Each new row is followed by its nearest point in the smallest flat space through zero that holds the last named rows.
In the rows, 128 means zero.

J210 (3 x 6)
[[107 142 191 135  85 170]
 [ 63 156 173 154  60 100]
 [139  87 106 108 128 114]]
New rows:
[163 156 133 115  40 114] -> [106 121 150 129  93 124]
[117  69 136 136  95 163] -> [128  84 150 106  95 147]
[114 115  85 181 100 142] -> [118 130 124 132 122 111]

J274 (3 x 6)
[[116 117 109 144  84 118]
 [ 88 123 147 173 109 163]
 [ 72 214 119 168 145 139]]
New rows:
[128 157 131 138 125 115] -> [119 151 119 132 130 122]
[144 119 148 170  86 125] -> [115 106 128 147  95 135]
[121 118 138 168 111 110] -> [113 120 126 146 105 133]
[157 124 132 121 131 133] -> [142 117 132 115 136 126]
[122 114 142 127 132  84] -> [137 122 122 119 124 119]
[138 122  82 187 156  50] -> [129 151  95 121 111  97]

J139 (3 x 6)
[[189 121 117 126 131 114]
 [126 129 169 156 102 124]
 [103 129  80  70  63 117]]
New rows:
[ 93 152  97 118 124 126] -> [ 94 131 107 106 125 134]
[ 83 170 149 176 158  75] -> [ 96 133 163 158 147 141]
[127 109  84 114 145 113] -> [134 127  92 103 144 129]
[140  77 122 181 150 147] -> [145 127 146 152 160 132]
[151 139 169  81  82 136] -> [140 126 135 123  77 114]

J779 (3 x 6)
[[ 80 218 114  62 191 186]
 [116 148 145  66 163 113]
 [123 221 177  30 165 163]]
New rows:
[ 99 151 132 129 167 174] -> [105 164 110 119 149 162]
[153 128 127 105 122 136] -> [136 135 142 118 124 128]
[ 94 119 104 149 113  92] -> [116 100 104 145 134 113]

J582 (3 x 6)
[[138 136 138 138 157  84]
 [179 103 127 177 134 146]
 [151 171  62 110 125 168]]
New rows:
[143  92 150 131 135 135] -> [135 103 148 148 124 131]
[131 136 118 130 170 133] -> [141 141 117 131 142 117]
[ 90 127 151 150 159 127] -> [116 118 150 129 132 108]
[119 162 135  83 132 142] -> [106 152 112  97 123 129]
[110  90 158 130 105 114] -> [106  97 166 133 115 124]
[ 93 157 103 140 133 151] -> [121 145 108 110 121 142]

J379 (3 x 6)
[[152 146 106 138  90 118]
 [ 93 119 149 180 106 120]
 [145 140 182 144  97 125]]
New rows:
[129  91 103 125 120 143] -> [120 124 105 128 134 127]
[ 61 115  94 132 118 136] -> [ 84 110  93 154 140 124]
[166 150 128  80 125 133] -> [173 145 127  86 129 133]

J238 (3 x 6)
[[135 115  88 136 144 198]
 [154 129 151  82 114 198]
 [131 117 140 114 189 187]]
New rows:
[148 158 173 149 132 157] -> [134 129 150 108 135 144]
[118 163 163 112 103 168] -> [144 133 151  96 109 154]
[ 98 146  93 144  84  88] -> [121 133  98 154  85  85]

J241 (3 x 6)
[[151 119 122 161 169  65]
 [ 91  89  82 162 155 160]
 [132  22 117 196 199 147]]
New rows:
[104 113 149 113 144 171] -> [120 106 135 124 120 169]
[119 136 166 127 122  76] -> [151 145 145 124 129  91]
[162 142 130 119 138 121] -> [143 135 142 124 128 110]
[120 130 168 141 108 184] -> [127 111 150 111 108 175]
[ 97 178  80 141 162 130] -> [ 92 156  73 140 134 113]
[114 129  46 169 140  91] -> [ 96 138  63 164 161  93]

J269 (3 x 6)
[[ 95 128 200 115  63  37]
 [110 167 178 122  70 119]
 [109 110 145  59 102 180]]
New rows:
[106  95 123 125 123 173] -> [126 115 120 101 132 161]
[127 119 126 130  81 139] -> [121 136 142 117 110 135]
[ 89  86 154 118  94 119] -> [110 106 154  94 105 107]
[121 132  91 131  50 119] -> [121 143 147 125 106 125]
[132 148 135 108  96 190] -> [124 154 137 105 105 189]
[194 105 127 129 125 135] -> [133 120 114 131 143 134]

J303 (3 x 6)
[[164 109 164 102 182 135]
 [113 103 135 108  90 140]
 [116 137 142 167  84 124]]
New rows:
[137  84 150  80 168  97] -> [148 100 145  82 165 140]
[102 171 115  96 158  88] -> [126 146  90 121 157 120]
[171  97 121 178  88 142] -> [126 128 153 156  98 128]
[129  89 142  81 146 157] -> [136  91 142  76 141 145]
[179 141 120  82 140 160] -> [140 114 128  94 160 134]

J47 (3 x 6)
[[124 100 140  71 116 110]
 [128  89 125 116 112  72]
 [127  52  87 104  96 124]]
New rows:
[152  85 123 133 135  50] -> [130  92 125 136 114  50]
[125 124 206  86 132 128] -> [123 147 171  70 136 116]
[109 147 128 206  50 118] -> [133 130 106 193 129 111]
[100 110 107 158 142 124] -> [130 117 109 156 124 125]
[ 76 129 121 146 133 159] -> [129 134 117 140 130 158]
[115 138 109 124 156  87] -> [129 130 137 136 129  96]

J323 (3 x 6)
[[ 75 163 198 153  61 174]
 [112 132 136 134  49 180]
 [117  72 211 115 159 145]]
New rows:
[136 151  61  95 135  77] -> [152 150  60 128 146  94]
[ 94  89 120  58 150 101] -> [144  93 131 114 159 121]
[131 139 138 128 126 129] -> [123 134 134 131 127 128]
[113 138 120 129 122 106] -> [125 145 122 134 129 120]
[146  92  50 140 114 172] -> [161 100  65 111  94 147]

J390 (3 x 6)
[[ 68 184  83 156 156  87]
 [ 92 146  52 119 119 152]
 [ 82 154 108 110 140 127]]
New rows:
[ 97  94 121  75 176 135] -> [ 97 133 138  84 133 146]
[142 110  89  98  95 182] -> [139 103  88  99  98 181]
[ 99 178 119 128 130 141] -> [ 93 150 110 120 138 123]
[138  98 133 101  90 109] -> [144 111 139 117 119 143]
[157  75 128  94 157 159] -> [150 100 142 101 111 160]
[153 110 150 173  88 172] -> [174  99 129 142 108 142]

J560 (3 x 6)
[[173 151 218  64 100 104]
 [106 113 214  43 133  72]
 [124 122  76 101  88  95]]
New rows:
[129 101 162 104  77 144] -> [142 135 149 103 112 115]
[ 67 130 157 145 142  97] -> [ 88 107 145 120 160 116]
[111 155 175 150 141 139] -> [131 132 169 139 153 145]
[145 119 124 126 132 127] -> [133 131 127 128 124 129]
[135 171 119  88  96 154] -> [158 143 126 114  97 123]

J41 (3 x 6)
[[176  72 129 195 179  70]
 [171 124 106 184 116  71]
 [135  54 110 126  99 104]]
New rows:
[127 194 124  83 149 157] -> [108 190 142 108 136 163]
[141 112 118 147 142 132] -> [137 114 130 140 141 118]
[134 117 141 135 114 135] -> [128 120 126 127 124 126]
[111 126 132 128 140  98] -> [132 122 129 135 135 123]
[149 138 141 114  93 113] -> [130 137 116 128 100 121]
[125 125 137 127 130  50] -> [148 117 118 153 124 101]

J266 (3 x 6)
[[149 124 140 152 107 130]
 [113 165  67 114 170  87]
 [ 78 179 170 153 156  98]]
New rows:
[122  88  98 115 137 130] -> [133 110 102 101 132 139]
[159 147 154 118  92 122] -> [144 123 142 148 110 132]
[155 127 132 148  82 134] -> [161 117 135 154  99 133]
[171 102 106 169 146  93] -> [165 136  98 155 114 110]
[124 134 145 135 128 148] -> [122 126 148 131 124 134]

J458 (3 x 6)
[[125  77 169  80 108  92]
 [150 206 114 125 154 132]
 [147 176  74  85 159 149]]
New rows:
[159 101  99 169 162 129] -> [120 122 106 153 129 149]
[133  82 100 113 104 143] -> [117  81 104 112 122 142]
[164 157 135 171 109 106] -> [132 161 151 163 129 121]

J283 (3 x 6)
[[147 166 102 147 135 139]
 [ 82 126 116  74 116 115]
 [133 103 148 162  85 195]]
New rows:
[118 118 120 120  83 144] -> [109 121 127 119 101 156]
[139 165  77  48 158 153] -> [104 178  80  91 130 120]
[118 102 109 116 135 119] -> [117 121 131 113 129 117]
[ 59  73 119 112 127 169] -> [ 85  95 142  96  90 153]
[130 185 103 132 146 133] -> [137 176  91 131 139 128]

J134 (3 x 6)
[[138 116 111 137 176 115]
 [162  95 163 137 105 194]
 [ 63 123  74 134 135  85]]
New rows:
[155 120 139  83  73 134] -> [136 143 156 117  86 146]
[104 133 120 102 158 120] -> [119 133 113 128 144 107]
[154 136  73  76 122 132] -> [127 137 125 125 133 116]
[224 114  91  95 163 174] -> [192 110 151 137 177 156]
[123 124 175 108 148 102] -> [143 145 137 121 137 117]
[122  76 104 132 112 151] -> [110  86 115 145 120 158]

J231 (3 x 6)
[[132 133 141 123 130 167]
 [145 132 132 122 131 164]
 [140 128  93 104 114 142]]
New rows:
[108  97 142 132  77 134] -> [ 97 129 130 119 117 131]
[127 162 146 138 114  89] -> [118 125 136 142 133  97]
[ 90 140 152 166 143 157] -> [100 133 172 141 135 147]
[ 91  81 140 102 112 177] -> [ 91 134 135 106 112 172]
[179 166 125 122 144 178] -> [180 133 128 123 139 181]
[102  84 148 159  84 123] -> [ 95 128 143 134 125 114]

J683 (3 x 6)
[[131  53 156 155 137 147]
 [169 181 139 124 120 136]
 [145 145 109 131 106  96]]
New rows:
[ 91 101 184 158 149  48] -> [114  83 117 141 121 108]
[158  49 160 154 104 101] -> [160  52 142 170 110 112]
[ 95 106 116 128 141 162] -> [ 94 106 132 121 148 147]
[141 148 144 144 171  93] -> [139 140 129 128 124 127]
[124 121 146 112  66 184] -> [138 128 146 130 136 149]
[ 92 104  81 181 114 154] -> [102  93 117 132 130 117]

J397 (3 x 6)
[[130  80  72 119 105  94]
 [111 155  86  78  91  92]
 [166 125 113  80  79 118]]
New rows:
[125 130 113 126 181 124] -> [108 127 125 145 145 126]
[107 102 130 127 148 133] -> [118 115 123 146 141 126]
[162 102 178 123 146 124] -> [161 112 156 139 130 152]
[142 134 106 120 124 142] -> [135 127 124 119 118 126]
[135  79 180 121 135  76] -> [144 101 127 138 128 132]

J312 (3 x 6)
[[141 105 125 136 113 113]
 [140  93  72 100 214 116]
 [102  39 116 111 178 119]]
New rows:
[ 96 123 121 162 132 159] -> [106 126 143 124 131 140]
[117 121  91 107 178 128] -> [125 120 101 108 183 130]
[105  84 145 143  99 107] -> [116  80 150 139  99 119]

J350 (3 x 6)
[[104 154 141 198 103 121]
 [190 108 104 214  96  94]
 [123 116 130 127 127 159]]
New rows:
[158 121 144 176  85 155] -> [142 111 124 185 105 151]
[ 99 134 133  86 118 122] -> [106 141 136  94 141 127]
[166 118  90 125  74 171] -> [159  91 115 143 120 160]
[ 93  77 175 143 175 149] -> [107 122 137 123 128 169]
[149 150 169 135 104 142] -> [120 132 132 144 122 134]
[161 172 100 140 133 149] -> [137 124 124 139 124 125]

J754 (3 x 6)
[[152 110 140  93  69 137]
 [149  91  64 130  74  72]
 [ 98 150  67 125 122  77]]
New rows:
[ 77  83 125 147 176 151] -> [123 128 133 160 173 133]
[169 180 161 173 169 132] -> [124 132 152 155 177 149]
[162 128 124  85  98 182] -> [144 122 157  95  89 152]
[124  85 101  92 175  99] -> [127 122 106 144 136 109]
[121 146  87 109 136  83] -> [106 145  86 124 123  93]
[ 78 130  89 146 142 160] -> [107 148 115 137 153 118]

J454 (3 x 6)
[[171 185  93 150 143 166]
 [159 120  86 133  78 159]
 [151 116 119 126 126 145]]
New rows:
[118 121 148 130 117 112] -> [111 119 137 124 123 114]
[129 122 124 130  72 144] -> [128 117 105 129  81 133]
[112 113 182 133 130 128] -> [111 109 152 119 143 110]
[118 142  95 128 140 170] -> [146 148 111 136 128 144]
[ 90 130 146 123 128 114] -> [ 97 129 144 126 128 104]

J748 (3 x 6)
[[105 128 115  81  81 175]
 [106 163 117 100 152  98]
 [132  72 125  93 160 136]]
New rows:
[206 149 126 150 145  50] -> [147 145 140 178 170  77]
[141  77 118 118 206 130] -> [142  69 130 110 190 110]
[130 132 111  50  81 137] -> [ 99 133 111  68 101 160]
[122 127 172 111 117 130] -> [126 126 127 122 121 135]
[105 140 135 109 138 145] -> [116 135 121 105 126 131]
[141 101 110 171 115 121] -> [148 112 139 163 123 132]

J701 (3 x 6)
[[199 151 114 157  83 167]
 [121 121 137  90  52 120]
 [172  90 110 129  97 107]]
New rows:
[106 107 127 118 129 135] -> [112 121 132 118 130 118]
[134 121 139 134 122  97] -> [131 112 124 123 125 115]
[ 72 127 141 100 133 155] -> [ 78 146 147 106 131 130]

J824 (3 x 6)
[[ 93  83 140 133 126 128]
 [157 129 145 120 153 116]
 [150 212 102 100 131 135]]
New rows:
[111 114 124 128 135 130] -> [111 116 131 126 128 129]
[ 80 127 125 113  87 188] -> [ 69 131 104 126  98 147]
[170 206 150 153 113 141] -> [180 184 107 134 120 130]

J584 (3 x 6)
[[125 140 121 110  87  94]
 [147 100 148 144  59 100]
 [107 127  65 141 159 116]]
New rows:
[125 143 164 125 123 145] -> [136 136 161 116 127 142]
[149 129 137 116 114 133] -> [134 130 145 122 115 128]
[ 90 103 118 155  90 119] -> [131 106 111 149 101 107]
[130 206 123 171 129 113] -> [119 145 116 113 132 120]
[ 50 133 100 118 135 153] -> [111 145  96 119 157 126]
[127 131 135 114 105 131] -> [131 134 139 118 111 121]

J872 (3 x 6)
[[136  97 198 136 142 143]
 [167 110 131 118 125  82]
 [ 53 166 125  86 104 163]]
New rows:
[144 109 142 155 115 108] -> [152 112 139 138 135 116]
[117 116 132 152 146 121] -> [135 122 132 144 137 136]
[156 124 173 129 140 119] -> [148 104 166 130 135 119]

J214 (3 x 6)
[[170  16 134 103 161 145]
 [164  61  96 187 198 118]
 [196  88  96 172 194 176]]
New rows:
[ 96 133 119 171 129 129] -> [118 144 117 156 137 109]
[148 123 178 145 165 154] -> [151 117 122 132 143 150]
[152 121 125 134 178 132] -> [150 111 115 148 154 140]

J826 (3 x 6)
[[141 180 178 102 200 144]
 [122 156 154 173 216 121]
 [ 84 194 143 152 184 152]]
New rows:
[126 163 119 133 117 124] -> [113 143 125 128 124 138]
[123 153 142 141 133 162] -> [112 154 133 127 140 141]
[147 126  50 121 163 112] -> [131 114 123 146 132 117]
[140 145 167 147 120 139] -> [130 138 137 124 142 131]

J529 (3 x 6)
[[149 106 168 137  74 135]
 [157  49 104 158  71  91]
 [162  87 102  86 116  83]]
New rows:
[118 131 167 154 181 100] -> [115 144 125 135 145 137]
[ 77 167  80 144 170 128] -> [ 91 157  87 149 186 135]
[ 94 155 174 115 162  95] -> [120 160 140 108 150 141]
[125  90 123 115 176 110] -> [130 121  98 114 147 108]
[106 114 124  79 147 108] -> [137 131 114  90 147 111]
[146  99 174  98 138 149] -> [145 132 158 101 110 131]

J690 (3 x 6)
[[133 170 136 141 126  89]
 [111 159 116 102 119  37]
 [ 93 103 106 150 137 125]]
New rows:
[159  70  50 108 118 114] -> [106  82 105  90 125 125]
[118 100 155 135  83 111] -> [123 122 123 120 127 122]
[140  81 108 143  81  93] -> [109 111 113 116 128 111]

J591 (3 x 6)
[[103 101 147 182 210 184]
 [ 59 105 198  87 240 148]
 [ 90 104 226  97 142 165]]
New rows:
[182 105 130 180 118 161] -> [149 118 122 186 107 165]
[133 169  92 134 154  77] -> [132 144  76 118 150  91]
[136 162 113 150 118  87] -> [141 139  95 128 116 108]
[179 147 107  81  74  77] -> [151 153 101  87  64  78]
[157  88 154  84  76  95] -> [134 135 153  89  71 111]
[123 101 100 156 160  93] -> [127 131  94 143 163 121]

J874 (3 x 6)
[[200 126 145 115 128 176]
 [149 115 186 192 127 112]
 [102 115 160 190  94 100]]
New rows:
[ 77 160 148 137  82 127] -> [ 91 123 121 147  86 116]
[122 134 131  91  89 173] -> [138 128 106 105  90 161]
[ 81 180  97 155 180 108] -> [ 84 136 116 122 171  86]
[143 113 154 116 136  92] -> [133 128 143 139 148 117]

J667 (3 x 6)
[[134 149  94 142 128 135]
 [135 101 174 107 133 113]
 [118  93  49 188 104  57]]
New rows:
[ 80 106 164 160  84 130] -> [ 69  97 145 133 106 127]
[177 168 145 134 151 119] -> [181 150 129 115 149 130]
[163 155  88 143 150 172] -> [157 175  92 133 140 154]

J661 (3 x 6)
[[152  98 126 169  89 132]
 [ 69  93 106 144 160 114]
 [126 130 200 144 156 147]]
New rows:
[125 107 141 118 150  79] -> [109 123 128 128 144 125]
[ 70 126 206 127 140 133] -> [ 99 124 189 140 175 140]
[140 169 123 206 178 139] -> [121 118 154 144 139 134]
[119 116 154 137 138 201] -> [128 122 168 145 140 139]
[132 141  92  90 127 124] -> [129 148  93  96 125 118]
[ 97 118 203  93 108 128] -> [126 138 175 129 151 140]

J625 (3 x 6)
[[ 86 193 149  99 205 170]
 [ 83 182 211 121 233 227]
 [121 148 174  95 179 201]]
New rows:
[111 142  82 126 141 178] -> [122 146 125 105 145 139]
[152 171 159 103  96 181] -> [142 124 146  95 138 169]
[ 97 163 101 133 105 171] -> [119 145 125 118 142 130]

J332 (3 x 6)
[[ 97 142 191 189 142  62]
 [113 119  89 171 128 113]
 [123 110 103 148 174  56]]
New rows:
[138 177 111 115 179  74] -> [134 117 127 116 168  77]
[ 94 136 116  78  74 103] -> [133 129 129 115 124 140]
[162 171 133 105 180 173] -> [146 129 137  85 130 146]

J430 (3 x 6)
[[ 21 140  89 131  78  41]
 [ 32 134 136  89 184  62]
 [122 215 143  91 151 109]]
New rows:
[133 120 117 146 128 155] -> [143 114 127 137 122 141]
[135 125 126 130  79 135] -> [138 130 114 145  91 131]
[135 188 113 137 188  83] -> [115 180 141  98 156 111]
[150 119 124 206  86  98] -> [136 112 104 158  71 131]

J309 (3 x 6)
[[145  90 116 135 135 121]
 [109  90  95 163 167 100]
 [ 79 152 145 151 178 125]]
New rows:
[131  94  98  93 180 102] -> [130  91 114 146 152 115]
[158 126 129 101 176 161] -> [142 111 158 124 146 144]
[177 174 176 121 166  85] -> [127 140 163 121 141 146]
[182 112 107 176 169 182] -> [146  85 138 135 152 131]
